The rows of a group lie close to one hidden flat surface of 14 dimensions, which may be shifted away from zero. Surfaces can cross.
Known rows, each followed by its group:
[-5,-3,2,-6,-6,-6,-13,2,15,-1,-5,-5,-1,-15,10,2,-22,1] => U
[2,-8,7,-2,14,-8,-3,7,4,-20,-3,0,-1,0,8,8,-26,18] => U
[-12,8,-3,-1,-4,2,3,-11,6,-12,-17,14,12,5,4,5,15,16] => U
[1,-20,1,-9,4,13,3,-23,8,9,1,2,11,-3,13,14,14,0] => W
[-14,24,13,5,-8,-5,-12,20,15,-6,-17,4,-2,-12,-4,-7,7,19] => Q
[-10,14,11,7,-3,9,-19,3,5,10,13,-5,18,2,17,-19,-2,4] => Q
[-19,-4,19,-2,-4,4,24,19,-2,7,11,-1,5,-14,-7,-4,-1,-22] => K
[7,15,-24,7,17,0,-12,-6,-11,5,-17,-3,-21,-6,-7,-5,12,-1] => W
[2,-3,-9,-3,-11,3,-20,-2,-10,10,-4,0,-10,-10,2,5,-3,-3] => U
[13,-2,-12,9,0,12,-7,-19,6,-9,-7,24,-10,-31,6,-3,-6,12] => W
[-1,-14,2,0,-4,-9,0,9,18,-11,-8,1,2,11,-20,-34,-12,11] => Q
[14,-7,7,25,10,-5,18,-7,7,10,-36,-16,10,5,6,9,6,7] => W
[-1,6,6,3,23,6,-7,-2,-30,1,-16,20,3,-7,-10,-14,19,2] => Q
[-9,-28,20,-7,-9,9,2,9,4,-1,17,1,-4,7,-9,6,2,4] => K
[4,10,3,-6,1,-6,-4,-10,19,17,-12,12,11,-13,-11,-2,23,-3] => W
[-30,-10,7,-10,2,9,-6,3,25,11,16,-13,9,-2,5,-4,8,-12] => K
[10,1,8,5,2,3,-18,3,-2,4,-6,9,8,6,-13,-2,21,32] => Q
[-12,5,5,3,-4,6,-19,-6,2,-10,-5,8,5,3,14,-31,-6,-6] => U
[-8,3,13,3,3,5,-9,7,10,-16,-10,20,-11,-22,10,10,-6,17] => U
[-4,-27,4,-1,17,15,5,-11,-8,1,-5,1,-10,-22,7,-1,-10,-5] => K
[6,12,0,-8,8,1,1,-10,-8,12,-9,4,1,3,-2,-7,16,-1] => K
[-5,-4,8,9,10,-9,-5,9,-1,4,-20,-5,4,-8,8,11,-6,-2] => U
[9,11,2,5,0,-12,-1,12,-9,2,-1,-8,-21,2,-5,-10,-33,-9] => U
[0,-7,5,1,-10,7,4,-15,17,-7,-2,-4,2,-6,0,-8,-10,6] => W
[-4,-16,7,-15,8,5,-3,-15,-1,-10,-2,-27,7,1,0,7,-14,8] => W
[-12,-5,-10,-16,-6,-2,-3,-19,14,0,-13,2,13,-17,8,1,-6,-4] => U
[-7,1,-8,-10,-7,-11,-21,15,1,-1,-8,-26,-18,13,-8,6,-6,13] => K
[4,-19,3,-23,7,-9,-23,3,6,9,21,17,8,-2,10,6,-10,-6] => U
[26,19,4,0,-11,-10,24,-7,-1,18,-4,4,22,4,9,-10,-1,8] => Q
[-10,13,-11,12,8,12,-6,-10,-11,-5,-20,-13,-17,-12,-8,-7,6,-2] => W
[-2,-15,17,-7,-10,-4,10,3,4,9,-18,-17,-6,-4,1,21,-7,5] => K
[-2,-8,-12,2,-15,-1,-23,2,7,16,7,13,-12,-8,2,-13,-7,-18] => U
[-2,-7,-11,5,9,0,14,3,-22,-3,-14,-4,16,-6,6,8,4,-4] => K
[15,-21,4,16,10,4,-5,-11,17,2,2,9,19,-20,6,-8,-24,6] => W
[-7,-5,-22,0,8,-12,-8,23,-9,-2,7,-2,15,10,8,2,1,-5] => K
[16,2,6,0,-12,-9,-9,13,20,14,22,-5,6,8,-9,-10,-12,12] => K
[5,20,8,-13,2,9,10,-4,-9,-14,9,3,-24,15,-28,-25,9,27] => Q
[-5,-28,3,16,10,4,-14,6,-5,0,-19,-3,-6,-22,17,9,-19,-4] => U
[0,-18,-19,6,-12,-12,-4,18,6,7,9,14,3,24,3,-11,1,-14] => K
[2,20,11,25,14,5,-10,8,-9,25,10,5,7,-12,-7,2,7,-7] => W
[-1,-13,1,-17,16,-2,-33,11,-9,-9,7,4,0,6,-15,-7,4,16] => Q
[-1,-12,-10,-7,-14,2,5,-13,21,-15,2,7,-4,1,-4,5,-16,23] => U
[5,-5,-8,6,-5,-4,4,11,13,-17,-4,4,7,25,0,-3,7,39] => Q
[14,-10,-2,5,22,-11,-3,2,-9,3,-13,-4,2,2,-8,4,-5,-1] => W
[-10,-11,0,-2,-18,16,3,-10,8,-4,-2,-21,9,-12,5,6,-3,15] => K
[7,8,-1,12,17,-2,14,7,-7,3,-14,13,-11,-4,-11,-22,0,1] => Q
[-8,6,-6,-1,-20,5,1,-3,-21,6,3,0,3,-12,2,14,-6,-15] => W
[-6,-1,4,0,15,-2,9,-6,-7,-1,-20,12,-8,8,29,-7,0,-10] => K
[4,-11,12,2,22,12,-11,4,5,17,12,3,-5,-22,8,15,4,10] => K
[17,-20,-5,25,3,8,2,-13,17,6,-9,8,-2,6,4,-10,3,8] => W
[-23,3,-15,-9,-6,-2,-7,10,0,-7,-11,-17,-16,-17,3,-7,-13,-10] => K
[-8,1,-17,-18,-20,8,6,-11,5,-3,8,2,7,2,10,-7,4,12] => Q
[-5,-16,16,12,-2,4,-4,11,2,10,-2,13,10,-9,10,-3,0,-2] => Q
[-15,3,-8,4,-10,-17,-14,27,6,2,1,5,-6,13,11,11,-4,-5] => U
[-10,28,-19,7,-8,6,0,8,-10,-2,8,31,-11,2,19,-16,15,-1] => Q
[-6,4,2,6,-12,-7,-1,12,9,5,-8,-8,-1,-10,1,14,-8,-4] => W
[-12,-7,-6,0,7,1,14,6,-5,-10,1,-5,4,17,12,-29,-16,-8] => Q
[-12,-9,2,-3,20,13,-7,-8,6,17,0,-7,15,-10,2,8,23,5] => K
[-9,20,6,0,12,-1,-8,10,3,0,8,12,-15,-10,10,3,-4,-1] => U
[5,3,1,3,7,4,9,10,21,6,8,2,-28,5,-19,-11,11,23] => Q
[12,-14,2,5,-23,13,12,-11,12,-1,-6,-6,-16,-8,13,20,-2,15] => W
[-4,-2,-1,-24,-18,8,-26,-2,-11,-6,22,3,-21,-10,5,4,-19,-2] => U
[-4,5,31,20,4,2,-2,14,-8,16,-16,12,2,-17,-8,-14,4,-10] => Q
[-14,18,13,5,8,-4,-8,12,18,-4,-1,0,-6,6,-4,-6,10,6] => W

New rows, each followed by its group:
[-17,7,14,-7,-1,16,-2,-5,5,0,16,-16,7,6,11,-17,-3,7] => Q
[2,-16,-7,6,-5,-1,-2,6,3,10,-5,-13,6,-9,-12,0,-3,2] => K
[-15,4,4,-10,9,-2,-14,6,8,-7,-18,14,-25,-21,-6,-7,-1,4] => K
[-10,-14,5,-2,9,7,-3,-8,8,23,1,-27,3,5,-4,14,3,-5] => U
[18,5,5,-7,-4,-14,8,3,5,6,-8,-14,-11,-3,-2,9,-13,0] => W
[6,9,20,-11,4,-5,14,-3,-10,3,-5,-3,11,19,11,7,3,8] => K
[2,1,34,21,-5,16,-5,17,-14,1,12,7,-10,10,-1,-15,-7,7] => Q
[4,7,-9,0,4,-5,-11,10,7,12,16,-15,-14,9,2,14,-17,13] => U
[-1,18,11,3,-3,14,5,-15,-21,19,11,-8,-1,-7,-17,-4,3,-14] => W
[8,3,-9,12,9,-14,-6,9,-11,18,-2,-2,12,13,-4,-2,1,-17] => W
[4,-5,5,20,21,0,5,-3,-7,-5,-21,-3,13,-3,6,7,-1,5] => W
[-4,17,9,-4,-7,-11,8,-1,2,3,-29,-11,-10,21,13,-3,1,4] => K
[-3,-17,2,3,0,-10,3,12,-3,8,-18,-11,8,11,13,25,6,5] => K
[-1,9,10,-16,1,3,-4,-3,-15,1,27,16,-3,-2,-6,-6,-5,-14] => W
[-7,-7,-16,18,-8,1,-3,17,-8,-11,-17,-8,-21,-16,7,6,-17,6] => K
[14,-9,11,10,1,2,-5,8,-19,4,-6,13,0,-6,-9,-5,0,11] => Q
[4,14,-6,8,16,7,-9,-15,5,8,-5,-13,1,-27,-1,-14,-14,0] => W
[-3,-4,9,-20,4,-13,-2,-2,16,11,2,-7,14,15,-6,8,16,-3] => W
[6,-10,13,19,-11,15,5,-6,6,15,5,17,-15,-1,-7,2,16,-2] => W
[-6,5,13,-8,-7,-5,6,17,6,-1,11,-18,2,6,13,-4,-22,9] => Q
[-10,2,16,-12,-16,13,-2,3,6,-7,14,4,-11,-4,-7,-10,-1,17] => Q
[15,21,13,-6,-24,0,-9,3,-10,7,3,12,4,-7,-5,4,10,22] => Q
[2,0,-11,-22,22,-22,-4,-2,-2,-2,-7,-2,13,14,-6,-7,-14,-4] => U
[8,5,13,4,5,0,-19,12,-5,11,1,1,-17,-17,5,18,-10,10] => U
[-7,14,4,3,-15,3,-16,8,30,3,8,-11,-7,-1,3,-13,-8,18] => K
[3,-2,10,0,-2,-11,24,10,-7,-11,-12,-18,10,22,1,-7,-14,15] => Q
[3,1,-5,1,5,12,-14,-9,10,10,6,-6,9,-7,3,-11,6,22] => Q
[-4,-33,-3,-2,7,19,-1,-2,-20,-5,17,-12,-8,8,3,8,-6,4] => K
[5,5,0,9,-5,22,21,-13,-18,-3,8,0,-8,-16,3,-24,-15,-6] => K
[3,2,6,-8,-12,-13,13,15,3,19,3,9,-5,-2,-6,-10,-5,-16] => Q
[2,-7,-14,-1,-2,2,1,3,-14,-6,1,-4,18,-6,-7,2,6,7] => K
[-6,-1,19,-10,13,-6,-1,7,-8,4,-14,4,-1,-5,-4,24,7,0] => U
[14,-6,-27,-21,13,2,-10,-31,-8,1,-8,-11,2,-14,5,1,-5,3] => W
[-9,3,3,-13,22,1,2,-3,-13,-2,9,-17,-15,13,-12,6,-10,2] => U
[6,8,-1,12,-5,3,2,6,9,-10,-2,-8,-17,6,11,3,-7,14] => W
[8,-19,-24,2,-12,-1,4,-5,-1,10,-11,-8,11,16,-3,2,11,16] => Q
[0,-16,-24,2,13,-11,-11,8,-9,0,9,1,9,14,13,-5,-16,-21] => W
[-1,23,-14,-7,-22,-3,15,12,-5,-1,5,22,-11,14,0,0,27,9] => Q
[5,4,-1,-2,5,-9,16,7,-14,-8,-10,-2,15,-9,10,2,-12,0] => K
[-4,-2,15,21,-3,-2,-15,11,24,10,6,16,23,-13,0,5,-4,4] => W
[-1,-19,2,-18,16,-4,-3,13,11,2,29,14,14,22,9,-1,5,8] => Q
[13,0,28,5,9,-5,-9,5,11,5,-4,28,10,3,-2,11,14,17] => U
[-12,4,-1,2,13,5,1,14,10,-1,15,28,3,7,16,-8,16,4] => Q
[-10,-9,-10,-3,14,11,-2,-5,-14,-11,13,-20,-9,18,11,8,-14,11] => U
[14,11,-13,-10,-9,-14,15,15,-5,9,2,6,-13,-1,-1,8,-4,9] => Q
[7,-4,9,8,-18,-12,-1,4,19,16,-3,13,29,-21,3,6,-18,-7] => W
[-19,1,-4,12,1,8,5,8,3,-4,-6,8,-2,10,5,-19,16,2] => Q
[-10,2,7,10,0,18,-12,-4,-7,20,9,-8,1,-1,25,16,15,-3] => U
[-7,-15,5,-4,-2,10,5,11,6,7,3,-5,-15,-9,-4,16,5,14] => Q
[10,2,5,2,13,-10,4,8,2,9,13,-4,19,24,16,-12,-11,-1] => K
[-6,-9,6,2,17,5,-5,1,2,-7,16,14,-5,1,18,-10,-18,-3] => U
[-7,10,-1,20,-13,20,17,-4,6,8,9,12,-4,-27,-8,-31,2,-12] => K
[-15,-2,-6,-13,-11,-17,-25,21,1,-8,-6,6,-12,1,-5,10,-2,-3] => U
[3,-7,-9,-10,8,4,5,-22,-18,-8,-7,-4,10,12,-2,-6,6,-4] => W
[-10,-22,1,-10,10,3,-2,1,-15,-8,8,8,-6,-11,-1,3,-15,-19] => W
[0,10,9,-16,9,-10,-12,4,17,4,-8,-2,-6,-23,-2,-4,-13,7] => K
[11,-10,-24,12,-17,10,-16,-13,3,17,2,-1,1,-15,1,7,-2,5] => W
